Each cloud of rows lies close to a flat space through zero, with a little noise off it, and is much wider in some directions of that space than in others. After each cloud: how many dimensions does that space have?
In the rows, 128 means zero.

127 171 149 118 120 121 144 150 68 108 113 141 172

131 143 156 130 127 112 173 99 120 181 132 182 180

103 97 130 163 156 100 149 96 153 167 142 153 144

167 156 122 137 86 69 122 57 81 148 194 112 66

156 158 132 99 84 125 127 76 106 149 157 112 96

105 116 134 141 147 123 129 171 128 97 111 145 164

157 199 170 151 111 89 161 105 26 159 161 150 126

104 111 145 140 113 137 140 131 157 126 135 157 177

137 122 101 152 136 103 106 102 146 126 146 109 88

102 133 107 88 153 109 125 119 97 111 95 91 124

123 134 139 220 119 115 128 156 118 101 158 148 159

112 107 138 165 145 133 155 113 99 169 136 103 106

137 151 176 101 100 118 147 107 86 158 160 155 111

121 198 141 126 98 140 129 120 128 103 116 151 205

100 141 138 146 150 145 139 159 180 117 93 187 226

177 173 98 49 103 118 96 114 83 103 120 82 63

121 131 110 146 126 173 101 171 154 80 102 100 145

122 113 163 163 115 130 166 144 117 150 144 177 185

103 73 108 225 130 157 131 174 173 103 125 122 183
 : 9

130 126 143 146 134 124 137 128 145 128 122 127 131

167 132 136 137 136 129 123 126 172 134 129 108 138

138 157 195 143 120 132 104 146 145 136 136 91 139

147 130 134 137 137 112 125 130 125 133 112 123 134

117 143 170 121 85 147 101 139 116 128 153 128 122

133 127 143 126 101 140 115 126 128 133 139 132 129

111 147 156 140 151 114 134 143 129 121 122 110 128

95 134 114 107 128 95 117 141 34 117 104 154 112

123 103 89 129 140 153 149 104 163 132 139 125 136

125 111 118 144 147 125 141 115 128 137 111 122 143

99 122 110 129 141 136 152 122 131 122 133 134 124

126 115 104 125 127 116 135 122 108 124 115 153 120

119 133 114 120 113 140 141 129 123 125 145 150 116

141 138 143 129 129 125 120 133 149 124 132 116 126

197 130 119 133 107 156 130 116 197 147 152 130 138

138 119 111 141 126 147 158 116 172 129 143 144 126

112 121 147 136 145 112 116 129 112 127 108 108 137

149 150 168 144 100 156 131 135 168 140 157 123 133

102 143 120 125 145 105 142 141 70 124 111 143 120
 : 7

93 55 89 144 103 88 147 115 114 88 108 88 166

138 39 128 118 157 136 105 157 146 89 187 107 138

159 159 71 88 95 109 129 113 117 133 108 92 131

129 66 121 133 110 159 127 119 136 102 161 105 147

147 185 81 105 138 131 157 153 117 208 148 145 178

93 149 160 134 117 130 151 122 150 156 74 156 47

135 102 137 140 113 154 151 117 174 172 115 169 54

137 79 95 154 149 36 125 152 126 100 114 128 123

98 153 145 100 92 206 172 86 176 223 76 168 62

135 160 86 133 191 22 121 145 47 63 137 115 208

118 151 113 132 150 109 162 142 85 95 160 118 119

127 227 175 99 203 114 90 170 92 124 142 139 163

139 107 170 114 155 97 63 147 155 88 103 113 89

128 78 94 188 119 71 162 131 96 63 157 119 112

140 91 86 187 105 79 158 148 150 187 117 167 144

169 91 140 150 171 88 73 112 123 94 119 157 188

137 141 174 69 181 206 79 129 119 101 185 108 180

89 110 108 118 119 151 172 115 118 134 132 120 138

137 203 158 141 132 129 109 142 122 161 119 151 143
 : 9

114 135 120 99 129 132 102 135 146 105 132 91 123

130 117 116 111 110 107 117 100 117 106 127 126 122

138 130 126 122 102 108 126 89 119 122 131 135 132

138 152 130 130 120 131 126 113 144 140 136 124 132

135 142 131 129 117 123 125 104 126 134 130 134 131

144 153 128 110 103 119 118 82 140 133 136 126 129

140 143 130 124 115 123 128 99 128 133 135 133 130

139 132 157 198 168 159 175 169 124 185 128 187 140

126 139 125 111 127 133 115 133 139 121 130 113 126

118 100 107 84 104 97 96 112 114 78 118 96 115

130 117 110 90 98 99 104 86 122 96 123 110 123

127 133 117 95 114 121 107 107 138 110 129 104 127

134 136 140 158 148 144 149 149 129 157 134 152 133

139 141 145 158 138 140 148 135 131 156 132 151 132

130 138 124 118 125 129 121 114 137 123 132 122 130

110 112 129 137 157 151 134 184 132 130 128 119 124

146 128 124 131 104 105 129 87 108 125 128 149 134

130 119 138 149 138 131 148 144 116 139 123 147 127

146 165 142 148 118 137 140 102 135 163 141 157 139
 : 3

122 117 115 144 126 140 117 156 125 111 111 131 90

122 129 133 123 119 127 114 139 108 147 142 130 126

126 138 140 115 121 117 123 121 117 151 153 130 161

144 134 128 133 139 123 155 96 163 105 113 117 144

116 108 106 150 125 142 116 168 117 100 100 139 60

146 141 137 120 140 115 153 83 160 128 130 112 178

139 153 169 94 128 105 140 69 129 179 175 120 223

152 139 138 121 142 121 160 71 170 113 121 108 178

130 127 126 123 123 127 131 129 130 132 137 127 128

127 114 105 152 133 147 124 159 132 96 102 134 75

134 114 100 149 134 147 134 148 137 89 90 129 76

137 120 104 149 143 136 142 131 156 86 92 123 97

143 139 138 119 139 117 148 88 157 125 132 117 171

129 118 102 151 130 136 130 151 141 87 94 129 80

128 127 130 126 130 130 132 125 131 126 128 124 135

123 138 143 117 116 124 120 127 112 156 148 131 147

120 110 103 141 131 143 121 160 125 103 103 138 73

144 125 112 143 145 127 160 104 175 81 94 118 120

131 138 147 110 129 121 135 102 131 152 151 121 175
 : 2

186 95 79 147 138 142 84 114 106 147 124 170 139

109 107 76 134 155 138 139 129 128 150 126 131 138

141 129 167 125 112 125 133 125 125 96 142 108 115

81 166 164 101 121 117 129 133 144 121 140 143 146

52 162 142 110 148 106 152 146 137 122 142 102 119

139 103 122 142 131 140 150 129 123 114 137 97 117

163 113 143 134 95 112 89 113 141 154 95 180 152

184 134 102 122 137 153 120 121 144 165 83 164 146

114 140 172 117 83 110 134 126 144 127 108 129 127

158 96 121 112 114 132 138 115 117 108 116 117 115

96 173 138 124 106 160 137 132 128 133 146 149 151

139 148 144 107 116 126 141 130 161 159 73 141 138

98 114 133 143 120 133 137 128 134 123 150 124 143

116 128 140 121 137 103 132 133 146 134 109 120 125

152 143 86 135 163 166 112 127 100 124 161 145 135

147 123 139 133 135 107 121 130 171 173 72 146 145

59 142 118 128 168 133 142 140 121 103 191 111 137

78 163 127 107 138 107 118 135 133 140 130 150 136

184 97 96 150 129 139 96 116 113 147 120 158 133
 : 8
